The groups are shells around one centre, one inside the other: the same stretched ball of 4 dimensions in 9 sizes.
In the rows, 128 means zero.
Some rows, each with its group after it:
[147 182 155 154  76  55 124 157 131 129 103 162  99 115 101  87 129 135] : Z_298
[118 164 147 133 118  70 120 169 136 101 111 155  96 105 108  97 145 147] : Z_829
[132 150 145 102 112  74 137 170 120 114 122 152 111 120 123 117 174 141] : Z_160
[138 185 155 159  80  65 124 164 119 118 101 157  97 113 106  93 133 130] : Z_630
[ 72 134 134  94 184  98 118 191 136  55 126 140  95  91 123 120 179 163] : Z_470
[119 162 148 123 114  85 134 181 105  96 115 144 105 117 123 115 169 135] : Z_160
[ 90 143 135  93 153 106 126 183 126  84 126 157 103  82 134 147 188 148] : Z_298
[110 149 142 100 129  98 137 183 106  94 123 148 109 106 135 138 189 137] : Z_470
[100 170 146 141 126  92 121 183 115  82 109 148  94  96 118 114 156 138] : Z_538
[108 172 148 146 120  78 117 175 128  90 106 152  91  99 108  98 142 143] : Z_829
[ 91 150 138 104 144 112 130 188 109  80 122 151 104  87 138 149 190 139] : Z_829
[103 156 140 105 123 118 136 184  99  99 122 160 110  84 146 166 197 127] : Z_961
[152 188 157 156  61  67 132 160 111 136 102 165 104 114 113 106 140 121] : Z_630
[ 77 145 138 104 168 107 124 196 113  57 122 137  98  95 130 130 185 149] : Z_961
[142 179 150 133  69  96 141 168  94 136 111 170 112  98 136 149 173 112] : Z_160
[120 152 146 112 125  73 131 176 121  95 119 143 104 122 116 102 165 147] : Z_298
[ 72 142 134  99 172 111 120 192 124  62 124 148  97  80 132 141 186 152] : Z_856
[ 98 171 146 148 130  80 110 175 138  83 106 155  87  88 106  99 137 148] : Z_160
[ 98 142 138  95 150  93 127 181 128  86 125 151 103  96 128 130 181 151] : Z_538
[116 170 150 142 115  73 123 176 120  92 108 146  96 113 109  94 146 141] : Z_538
[135 179 152 148  86  69 124 161 127 122 105 165  99 103 110 104 139 133] : Z_630
[128 166 149 132 107  64 123 165 134 110 111 156  99 112 107  95 145 144] : Z_856
[135 165 146 114  88  95 141 169 104 129 118 168 114  99 137 150 182 122] : Z_298
[122 151 142 100 117  88 135 172 119 112 123 159 110 103 131 135 181 138] : Z_470
[119 177 149 145  98  87 124 171 117 109 107 163  98  92 119 122 152 130] : Z_829
[119 163 144 114 103 108 138 178  98 113 118 163 111  91 142 158 188 123] : Z_918
[ 80 155 141 124 158  97 116 189 124  62 115 142  91  92 119 114 163 151] : Z_856
[ 95 162 140 123 131 104 120 178 125  91 115 163  97  75 128 140 168 139] : Z_961
[122 158 148 124 121  65 126 173 128  96 114 144 100 122 109  90 152 148] : Z_470
[102 142 139  98 148  83 124 176 138  88 124 152 101 100 120 117 171 155] : Z_961
[103 165 146 137 131  76 114 174 138  86 109 152  91  96 107  97 143 150] : Z_538
[ 75 150 136 114 164 105 114 186 133  67 118 153  92  75 124 131 170 153] : Z_918
[140 187 155 160  74  69 125 163 117 124 101 162  98 107 109 101 135 127] : Z_630
[146 177 153 137  72  79 138 165 104 132 110 163 109 111 124 124 160 121] : Z_856
[122 162 148 131 118  61 120 167 141 102 111 152  96 112 103  87 141 151] : Z_918
[ 98 156 140 107 130 117 134 187 100  91 121 156 107  85 144 160 194 130] : Z_918

New rows, each followed by its group:
[141 179 153 143  78  77 134 167 106 124 107 159 106 112 120 116 154 124] : Z_829
[131 163 151 130 108  60 128 170 125 104 112 144 101 128 106  85 147 145] : Z_961
[126 147 143  96 120  80 136 172 122 110 124 154 111 114 126 123 179 143] : Z_160
[107 154 145 120 136  77 125 181 123  82 116 140  98 115 114  99 160 149] : Z_630
[102 155 144 116 137  91 128 185 113  81 117 142 101 108 123 117 171 143] : Z_538
[112 163 143 116 109 109 134 178 104 108 118 165 108  85 140 157 184 126] : Z_470
[ 84 167 144 145 146  90 109 183 134  68 107 149  85  84 109 104 144 150] : Z_160
[ 76 149 140 120 171  87 111 188 138  55 116 139  88  94 111 100 156 161] : Z_470
[ 74 145 133  98 163 120 122 190 121  71 124 156  99  69 139 158 192 146] : Z_160
[127 155 147 113 114  72 132 172 121 106 118 149 106 120 118 107 165 143] : Z_630
[141 165 148 113  83  91 144 169  99 132 118 164 116 108 137 146 183 121] : Z_961
[126 171 147 132  97  82 125 165 126 120 111 168 101  92 120 124 155 134] : Z_298
[127 180 149 142  85  94 130 170 105 119 108 166 104  92 128 136 161 121] : Z_630
[103 140 138  89 145  93 131 180 125  91 127 152 107 100 130 133 186 149] : Z_918
[134 169 153 142 103  52 124 166 131 106 107 146  97 128  99  74 134 146] : Z_160
[ 93 141 138  95 155  97 128 186 121  77 125 145 103  99 129 130 185 150] : Z_829
[134 178 153 144  84  80 134 172 101 114 107 153 104 114 120 114 156 124] : Z_298
[101 156 144 121 138  86 124 184 119  79 116 142  98 108 118 108 164 146] : Z_829
[121 151 144 110 125  70 127 170 135 103 119 152 103 113 114 104 160 150] : Z_918
[ 79 141 135  95 165 109 123 189 125  70 125 150 100  83 133 142 187 151] : Z_856
[116 173 149 144 109  76 118 169 131 103 107 159  94  96 110 104 142 140] : Z_856
[ 81 159 139 122 148 113 121 190 113  71 116 151  96  78 132 142 176 140] : Z_630
[109 165 143 121 113 107 132 180 104 101 116 160 105  87 137 150 180 128] : Z_856
[128 178 152 153  98  62 118 164 133 109 103 157  93 107 101  87 130 141] : Z_470
[131 180 151 148  87  76 124 164 123 120 105 166  99  98 114 112 144 131] : Z_538
[ 95 152 143 120 151  80 119 183 130  71 116 140  94 107 112  98 158 155] : Z_856
[ 59 136 132  97 193 107 114 196 134  45 125 140  91  82 125 126 180 163] : Z_918
[ 71 151 138 117 167 108 117 194 120  55 118 142  92  84 126 128 174 150] : Z_630
[121 181 151 150  94  89 126 174 109 107 105 159  99  97 120 120 152 126] : Z_538
[151 181 152 138  61  81 137 159 107 145 109 174 110 102 127 134 160 117] : Z_961
[125 171 147 130  95  91 129 168 117 120 112 169 104  89 126 136 163 128] : Z_470
[135 163 146 113  90  91 138 166 112 131 118 170 112  98 134 146 178 126] : Z_160
[ 67 147 134 106 170 121 120 196 116  58 122 148  96  73 136 149 188 147] : Z_918
[152 169 153 129  78  64 138 162 114 132 112 158 110 126 116 105 156 130] : Z_918
[137 180 153 146  82  77 131 169 108 119 106 158 103 111 118 112 151 125] : Z_829
[117 175 148 138  99  99 131 178 101 106 109 159 103  94 130 136 167 124] : Z_630
[ 73 144 137 103 169 113 125 198 111  56 123 139  98  90 134 137 188 148] : Z_961
[127 175 148 135  90  92 131 169 110 120 110 167 105  92 128 137 164 124] : Z_856
[ 94 140 137  95 157  89 123 181 135  80 125 149 100  97 123 121 177 156] : Z_470
[131 167 150 136 104  60 122 163 138 113 109 157  97 112 104  90 139 145] : Z_918
[ 77 156 140 124 160  99 113 188 130  63 115 147  90  83 119 118 162 152] : Z_856
[ 69 137 131  86 174 125 126 195 117  64 129 151 102  73 144 163 203 148] : Z_160
[149 191 156 159  59  73 131 160 110 137 101 169 103 106 115 113 141 119] : Z_918
[110 157 141 110 121  99 129 174 120 106 119 164 105  86 132 144 178 136] : Z_470
[ 98 161 145 134 140  75 112 175 142  81 110 150  89  96 105  94 142 154] : Z_470
[ 80 159 141 125 150 110 120 192 111  65 115 145  94  85 128 132 173 142] : Z_918
[130 160 144 110  99  91 136 168 116 125 119 168 111  97 133 143 178 130] : Z_961
[ 66 152 139 124 176 100 111 195 128  45 115 136  87  88 116 109 162 157] : Z_160
[108 179 150 159 114  77 114 175 125  88 102 151  89  98 105  93 134 140] : Z_961
[154 185 158 157  66  53 129 158 120 132 102 158 101 125 103  84 130 130] : Z_298
[163 182 157 149  58  51 132 152 124 146 104 166 105 124 105  92 134 128] : Z_160
[129 186 153 157  82  83 126 169 109 115 102 162  99  99 117 116 145 124] : Z_470
